The same things were measured in two ways. Each way mixes the same 8 hidden numbers, adds some noise and spreads widely along 5 directions of its own, which tell nothing about the thing.
Some things both ways: the first way, then the second way.
[-2.82 -0.14  2.20 -0.07 -2.18 -1.18  1.79  0.93 -0.88 -0.63  0.78  1.87
 -0.05  2.20  1.34 -0.26  0.11  1.02]
[-1.04  3.45  0.53  0.49  1.71  1.96 -0.71  0.55 -3.78  0.86  0.46  2.44
  2.30 -3.97 -1.36]

[-0.56 -2.65  1.38  2.22 -4.11  0.06  0.30  1.02 -1.41  2.51 -0.38 -1.44
  1.49  2.51  4.90 -0.13 -1.71 -1.08]
[-3.27  3.35  0.80  0.90  0.56 -2.93 -0.70 -0.35  0.06 -3.08  1.06  2.40
 -1.82  1.96 -0.44]

[-0.83  1.96  0.45 -0.72 -0.32  1.27  1.50  0.51  2.00  1.12 -1.96  1.15
  0.90  0.49 -0.53  0.53  0.16 -0.27]
[-2.93 -0.78  0.33 -0.93 -1.52  0.99 -0.84 -1.64  1.86 -1.07  0.23  2.06
 -1.11 -1.89  0.62]

[-1.53 -1.72 -1.03  1.77  1.14 -2.40 -1.35 -2.23 -0.06 -2.52  2.92  0.39
  0.05 -1.22  0.16 -1.20  1.94  0.29]
[ 1.34 -0.97 -0.01  2.01  1.92 -0.31 -0.31 -1.51 -0.23 -0.98 -1.29  0.74
  2.07  0.88  0.09]

[ 1.86  3.27  9.14  1.32 -1.93  2.21  1.34 -1.58 -1.53  3.65 -4.22  3.48
 -1.95  0.35  4.10  6.58  2.77  0.67]
[ 4.54 -2.84 -1.03  0.95  3.53  3.14  0.90 -2.12  0.55 -2.44  0.34 -4.52
  2.55  0.84 -0.22]

[-0.83 -1.16  3.25  1.41 -2.00 -0.43  0.08  1.31 -0.26 -0.60  2.36  1.02
  1.41 -1.44  1.12  2.09  1.99 -0.85]
[ 0.26  2.95  0.61  0.77 -0.91  1.63  1.70 -1.69  0.34 -1.39 -1.13  1.39
  3.02 -2.21  0.19]

[-0.93 -2.05  0.15  0.71  2.62 -0.45  1.74 -4.07 -1.18 -2.47  1.94 -0.99
 -2.20 -0.30 -1.75 -3.37 -3.44  0.55]
[ 3.09 -0.44 -1.43  2.45  2.44  0.27 -0.44 -0.75 -1.91 -1.70  2.26 -2.56
  1.26 -1.59 -0.10]

[ 0.32 -0.11  5.50  0.68  0.35 -0.08  2.10 -1.61 -0.21  0.30 -2.80  3.62
 -1.97  2.18  0.25  4.31  2.52  0.22]
[ 0.04  0.22 -0.24  3.20  1.63  1.50 -1.70  2.30 -2.89  2.54  0.17 -0.59
  2.77 -1.93 -0.22]

[-2.85  2.40  1.31 -0.91 -0.13  0.77  1.94 -1.05  0.39 -1.93  2.84 -0.82
 -0.33  0.30  1.18 -2.50 -0.51  0.18]
[-0.82 -0.96 -0.61 -0.88  1.20  1.57 -2.33 -3.28 -0.14  2.14  0.69  2.17
 -0.29 -2.21  0.53]

[ 2.15  0.19  7.64  0.46 -3.23  1.08  2.39  1.34 -0.60  0.31 -0.21  3.60
 -0.31  0.13  1.85  4.79  2.81 -0.26]
[-0.88  4.39  0.98  2.89  0.24 -0.43 -2.79  1.86  1.07  3.73  1.22  0.81
 -0.08 -0.73 -0.39]

[-0.78 -0.29  0.53 -0.25  2.32  0.19  2.71 -2.80  1.21 -2.38  2.48  0.19
 -1.36 -0.83 -1.63 -1.98  0.01  0.03]
[ 0.47 -1.10  1.40  1.32  2.09  0.00 -1.10 -0.35 -2.25 -0.11 -0.07 -0.82
  0.53  0.07 -2.27]

[ 4.02  1.12 -0.19 -0.14  2.13 -0.33 -1.51 -3.19 -1.67 -1.49 -2.03  1.32
 -0.41 -0.31 -1.41 -3.38 -1.06  3.95]
[ 2.71 -0.90 -0.06  1.32  3.35  1.39 -0.02 -2.51 -0.90 -1.41  2.27 -1.32
  2.98 -3.39 -1.24]

[ 1.32 -0.01  2.88  0.24  1.82  1.69  1.10 -3.04 -2.57 -0.71  0.92 -0.09
 -2.43  0.95  1.39 -2.97 -2.97  2.35]
[-2.24  0.34 -1.36  2.09  1.06  2.85 -0.41  0.09 -0.86  2.65  1.11  3.15
  1.58 -4.17  1.02]

[ 0.38  0.44  0.82  1.60  2.04  1.01 -0.18 -1.65 -0.40  1.13  0.48 -0.70
 -1.41  1.79  3.12  1.28 -0.27  0.62]
[-2.57 -1.14  1.32  3.39 -0.10 -0.46 -0.24 -2.01  2.81 -1.75  1.98  3.44
 -1.39 -1.90  1.32]

[-2.78  2.30  1.62 -0.31 -0.54 -1.86 -1.41 -0.36 -0.98 -0.24 -6.33  2.42
  0.67  2.45 -1.69  2.27  2.29  0.86]
[ 3.73 -0.09 -2.68  2.09  1.92 -1.68 -2.93 -0.45 -2.22  2.85  4.10 -1.44
  2.28 -5.47  0.66]

[ 1.83  1.05  0.87  0.01 -0.12  1.99  1.17 -0.22 -0.54 -0.87 -2.61 -3.12
  0.76  2.79  0.15 -2.67 -3.26  2.31]
[-3.39 -1.28 -2.81 -1.95 -1.99  2.71 -0.62 -2.47 -1.45 -0.13 -0.22  4.54
  2.43 -4.17  4.58]

[-1.96 -0.81  1.45 -0.75  1.21 -1.01  1.97 -2.01  0.54 -1.68  1.80  2.29
 -1.15  0.27 -1.48 -0.66  0.58 -0.30]
[ 4.66 -0.17 -0.21  2.07  5.25  2.10 -1.64 -0.46 -4.18 -0.14  0.78 -4.85
  2.34  1.38 -2.03]

[ 4.50  4.38  2.76  0.91  2.30  2.45  1.89 -2.90 -0.62 -0.30 -2.13  0.01
 -2.35 -0.19  1.85  1.08 -1.50  3.36]
[-0.97  0.47  2.26  2.08  1.83  0.19  1.13 -2.69  0.68 -4.57  1.32  1.04
  1.34 -0.34 -0.67]

[ 2.89  2.46  1.71 -0.26  1.66  1.26  1.94 -0.63  0.67 -2.25 -0.78 -0.50
 -1.10  1.51  0.30  0.06 -0.44  2.26]
[ 1.02 -0.63 -0.20  1.49  1.70  0.69 -3.72 -2.85 -0.22  1.28  1.76  0.54
 -0.59 -0.05  2.75]

[ 1.42 -1.31  3.39  0.35 -1.75  0.22 -0.47 -0.38 -1.52  1.38 -1.17  2.49
  1.46 -0.42  0.52  0.61  0.21  0.64]
[-2.92  1.26 -0.25  1.21 -0.95 -1.20 -1.54  1.09  4.12  1.97  1.18  2.82
 -1.63 -2.29 -0.57]

[ 3.49 -0.47  0.14 -1.06  1.07 -0.50  1.27 -2.08 -1.96 -4.47 -0.20  0.49
 -0.25 -1.18 -4.78 -5.85 -4.04  4.71]
[-1.45 -0.34  0.12 -0.42  0.03 -1.64 -2.10 -0.92  2.46 -0.40  1.43  3.47
 -2.82 -2.39  0.82]

[ 0.57 -2.02 -1.85  1.30 -0.08 -3.39 -2.17 -1.15 -1.13 -0.43  1.48  2.97
  0.43  0.66  2.30 -0.36  1.52  0.30]
[ 1.82  1.50 -1.30  2.25  3.41  1.85 -2.29  0.71 -1.41  1.24  0.61 -0.55
  4.08  1.02  2.18]

Other things, the second way, with their names:
(14): [-0.46  0.94  0.47  0.70 -0.51 -0.99 -1.56 -1.21  1.88  0.72 -0.53  0.35
  0.13  1.06 -0.29]
(393): [-4.46  0.14 -1.47  1.01 -0.42 -2.09 -2.39  1.61  1.22  4.82 -0.05  5.27
 -1.67 -3.88 -0.04]
(323): [ 0.98 -0.84 -0.24  0.15  1.48 -1.46 -1.11 -0.77  1.57 -0.73 -2.42  0.72
 -1.62  2.75 -0.32]
(279): [-2.44  1.25  1.08  0.14 -1.75  2.57 -0.13 -1.57 -0.47 -2.76 -0.24  3.04
  2.96 -2.13  2.94]
(60): [-0.13 -0.21 -1.05 -1.19  1.80  1.96 -2.17 -0.64 -1.51 -0.33 -0.74  0.56
  2.37  0.64  2.48]
(138): [ 2.88 -0.32 -0.07  0.51  3.66  3.00  0.76 -4.30 -0.84 -4.92  0.25 -2.43
  2.87  3.62  1.60]
(91): [-0.59 -0.29 -1.99  1.89  0.21  0.05 -1.88 -2.00  2.34  1.79  2.28 -0.04
  1.04 -1.57  1.66]
(59): [-0.88  1.29  0.31  1.41 -0.04  0.25 -0.42 -2.07  2.87  0.92  1.78  1.67
  0.39 -2.83  0.06]
(204): [ 0.35  2.13  1.88  0.06  0.78  0.68 -0.23 -1.99  1.40 -1.89  2.77  1.38
  0.22 -3.98 -1.03]
(431): [-2.02 -1.91 -2.79  1.55 -1.33  0.04 -0.21  1.27  1.85  0.89 -1.14  1.25
 -0.54 -0.12  1.23]
(83): [-3.42  0.48  4.05 -1.37 -0.85  0.33  0.17 -3.40  1.44 -3.83 -1.56  3.75
 -3.40  1.09 -0.66]
(309): [ 1.40  0.86  1.63  4.06  3.66 -0.62 -0.77 -0.27 -0.49 -0.04  1.06  0.04
 -0.93  0.30 -1.96]
(41): [-2.61 -3.44 -2.96 -0.23 -0.27  0.07 -4.77 -1.72  1.64  3.62 -0.16  2.97
 -1.49  0.91  5.30]
(438): [-3.07  1.75  0.40  0.02 -1.55 -1.62  0.26  0.32 -0.96 -2.51  0.18  1.46
  0.70 -3.05 -1.70]
(417): [ 1.43 -2.82 -1.62  1.70  1.97  1.15 -4.52 -1.21  0.88  2.82  4.55  0.10
 -1.64 -4.88  2.25]
(388): [-1.98 -0.98 -0.50  0.74 -0.27 -0.47 -1.02 -3.08  1.77 -1.86 -1.35  3.39
  0.29  2.09  3.51]
(497): [ 0.08  0.51  1.69 -0.44  1.52  0.15  2.03 -5.25 -0.97 -4.36 -1.38  1.04
  3.03  1.12 -0.32]
(436): [-0.87  0.24  0.49  1.91  0.03 -0.95  0.07 -3.59  1.49 -1.59  2.50  2.05
 -0.07 -3.15  0.55]
(219): [-0.40  1.23 -0.56 -0.08 -1.48  2.66  0.56  0.07  0.12 -1.27 -0.06  0.39
  1.14 -2.58  0.18]
(231): [ 1.69 -3.59 -1.42 -0.32  3.39  0.21 -1.62 -3.43 -0.91 -0.67 -0.02 -0.70
  0.21  0.62  0.78]
(43): [ 0.44  0.28  1.72  0.48  2.18 -2.51 -1.48 -1.96  1.63 -0.27  2.33 -0.75
 -0.87 -1.03 -3.17]
(411): [ 0.04  0.90  0.99  0.54  3.75  1.55 -0.53 -3.45 -1.57  0.98 -0.94  1.07
  1.21  1.84 -1.27]
(453): [ 1.13 -1.46  0.22 -1.05  2.75  4.59 -1.54 -2.86 -0.94  0.97 -0.12  0.15
  2.19 -1.68  0.88]
(406): [-3.08  5.24  1.09  1.85  2.33 -3.29 -1.50  0.04  0.15  1.52 -0.67  3.54
  0.26  3.45 -1.62]
(339): [-0.71  3.53  0.22  2.54  1.51 -1.66 -2.46 -1.03 -0.82 -0.66  2.89  3.12
 -0.05 -1.95  1.24]
(9): [-1.27  0.74  2.16  1.86  1.84 -3.12 -2.75 -1.15  2.90  1.66 -0.48  1.41
 -4.41  3.70 -1.85]
(480): [ 0.89 -2.88 -0.66 -0.29  3.54  2.48  0.11 -6.10  1.14  0.43 -0.85  0.66
  1.96  1.61  1.12]
(380): [-3.89  4.44 -0.46  2.94  1.68 -0.12  0.37  1.19  0.02 -0.20 -1.66  4.01
  0.97  4.75  0.76]
(38): [-1.81 -1.98 -2.78  1.48 -2.42  1.02 -0.48 -1.63  2.21 -0.45 -0.76  3.01
  0.73 -1.25  4.88]
(12): [-3.66  1.68  1.57  0.06  1.48  4.17  1.33 -0.46 -3.50  0.09 -3.70  2.20
  3.23  0.99 -1.17]
(137): [ 0.59  0.43  1.26  0.79  2.00 -1.75 -1.31 -1.32 -0.30 -1.29  0.34 -1.89
 -1.76  3.58 -2.46]
(233): [-1.70 -1.43  0.41 -1.31 -2.97 -1.39 -0.63 -3.52  3.83 -3.11  0.83  1.26
 -2.20 -1.03  1.27]
(274): [-4.42  1.79  0.19 -0.60  0.05  1.11 -2.01  0.77 -0.98  0.21 -0.84  3.93
 -0.92  0.97  2.13]
(85): [ 1.01  2.12  0.86  0.70  3.20 -2.67 -1.83 -1.09 -0.63  0.04 -1.66  1.05
 -0.60  4.17 -1.63]
(255): [ 0.97 -2.30 -0.03  0.29  1.93 -0.97 -1.51 -3.09 -0.59 -1.06  1.95  1.80
  1.63 -3.20  1.70]
(167): [-3.25  2.84  0.67 -1.08  0.78 -0.12 -2.21 -0.55 -2.58 -0.01  2.02  0.79
  2.20 -1.36 -0.40]
(343): [-2.61  0.91  1.91  0.87  1.13  1.12  0.53 -0.92  0.09 -1.90 -3.31  1.63
  0.51  4.40 -0.27]
(200): [-1.71 -2.53 -0.75 -1.00 -0.55  0.31 -0.42 -2.52  0.06 -0.86 -1.36  2.87
  1.23 -2.24  1.46]
(229): [ 3.23  0.34  0.91  3.93  3.53 -0.06  0.89 -0.44 -1.03 -2.09 -0.35 -2.53
  0.15  2.46 -2.69]
(84): [ 2.24  1.25  1.38  4.24  4.78  1.72  1.68 -0.70 -1.62 -2.15 -1.15 -0.62
  2.85  2.40 -1.80]
(294): [-3.48  2.86  0.49 -0.05 -0.46  3.23  0.81 -2.13  0.84  0.14 -0.21  2.12
  1.13 -1.19 -0.63]

Some of these things the first way, each followed by its name:
[ 1.57 -1.91  1.07  0.95  0.40  0.09 -0.50 -1.34 -1.49  0.15  1.32  0.97
 -0.10  0.72  1.25 -1.87 -0.79  2.24] | (309)
[-0.58  0.64  1.03  1.47  1.95 -0.88  0.04 -2.09  0.07 -0.01  2.02  1.83
 -1.80 -0.52  2.36  1.73  1.49  1.16] | (84)
[ 1.03  3.26  1.11  1.14  0.71 -0.14 -0.22 -2.15 -0.86 -1.04 -2.28 -0.57
 -1.21  1.32  1.57 -0.20  0.24  2.92] | (255)
[ 0.20 -0.59  3.09 -1.54  0.23 -0.27  2.21 -0.65  0.57 -2.75 -1.46  2.63
  0.38 -0.24 -4.26  0.67  0.98 -0.06] | (137)
[ 0.31 -1.88  1.15  0.87 -3.60 -0.08  0.68 -0.46 -0.43  1.28  0.05 -0.54
  0.85  2.99  4.66 -1.10 -0.35 -1.32] | (167)
[ 5.48  0.06  0.48 -1.68  4.33  1.83  2.92 -3.35  0.59 -4.91  1.89  0.27
 -1.02 -1.58 -5.32 -5.27 -2.51  3.33] | (12)
[ 3.06  1.88  1.24 -0.30  0.63 -0.29  1.42 -0.25 -1.81 -3.46 -2.34  0.07
 -0.89  1.54 -1.23 -1.60 -2.48  4.04] | (339)
[-0.23  4.98  2.17 -0.22 -0.22  1.05  2.67  0.36  2.58 -0.77 -2.58  1.43
  1.08 -2.83 -2.54  1.99  1.89  1.34] | (323)
[-3.45 -2.80 -0.25 -0.30 -0.77 -3.44 -3.25  0.73 -0.87  0.13  0.81  3.61
  1.99  0.86 -0.42  0.84  3.74 -1.41] | (59)
[-0.11 -1.22  2.29 -0.71 -0.18  0.46  1.84  0.24  0.31 -0.76 -0.49  2.07
  0.84 -0.42 -3.11 -0.19 -0.79  0.20] | (219)
[-0.05 -0.94  1.62  0.54  1.30  1.57  0.95 -2.31  0.26  0.43 -1.28 -0.14
  0.33 -1.62 -2.39 -0.94 -1.45 -0.38] | (431)
[ 0.15 -1.97  1.57 -0.58  1.72 -2.12 -0.79 -3.16 -1.61 -5.16 -0.36  1.34
 -0.51  0.56 -4.06 -3.51  0.13  2.57] | (231)
[-2.81  2.59  3.02 -0.69 -0.59 -0.14  0.71  0.46  0.31 -1.14  1.33  1.75
 -0.08  1.15  1.46  1.53  2.97  0.08] | (411)
[-1.34  1.74  1.77 -0.45 -0.14 -0.62  0.80 -1.80 -0.34 -0.93  0.45  2.07
 -0.26 -1.36 -0.07 -1.19  1.15  0.39] | (43)
[ 5.47  0.06  0.61 -0.06  1.98  2.33 -0.61 -3.67 -1.74 -0.97 -0.24 -1.70
 -0.21 -1.18  0.17 -3.69 -3.42  1.41] | (91)
[-0.79  4.27  1.70 -1.96  2.89  0.99  2.60 -2.38 -0.57 -0.96 -3.11  2.21
 -2.95  2.42 -0.38  0.13 -0.79  1.98] | (417)
[ 0.32  3.22  0.64  0.49  1.93  0.19  1.52 -1.06  1.46 -2.63 -0.94 -0.66
 -0.96 -0.34 -0.95  1.40  0.82  1.06] | (388)
[-1.83 -3.26  0.39  1.35  0.24 -1.38 -1.05 -1.91 -2.04 -1.65  3.39 -1.31
 -0.53  1.12  1.75 -2.30 -0.88 -0.02] | (436)
[ 3.74 -0.81  0.06  0.49 -1.98 -0.43 -1.50  0.11 -1.00 -1.25  0.18 -0.44
  2.58 -0.47  0.95 -2.77 -0.36  2.08] | (406)
[-0.73  0.89  0.88  2.43 -1.84 -0.34 -1.26  1.07  0.65  0.11  1.66 -1.04
  1.87  0.44  4.08  1.96  2.80  0.05] | (497)
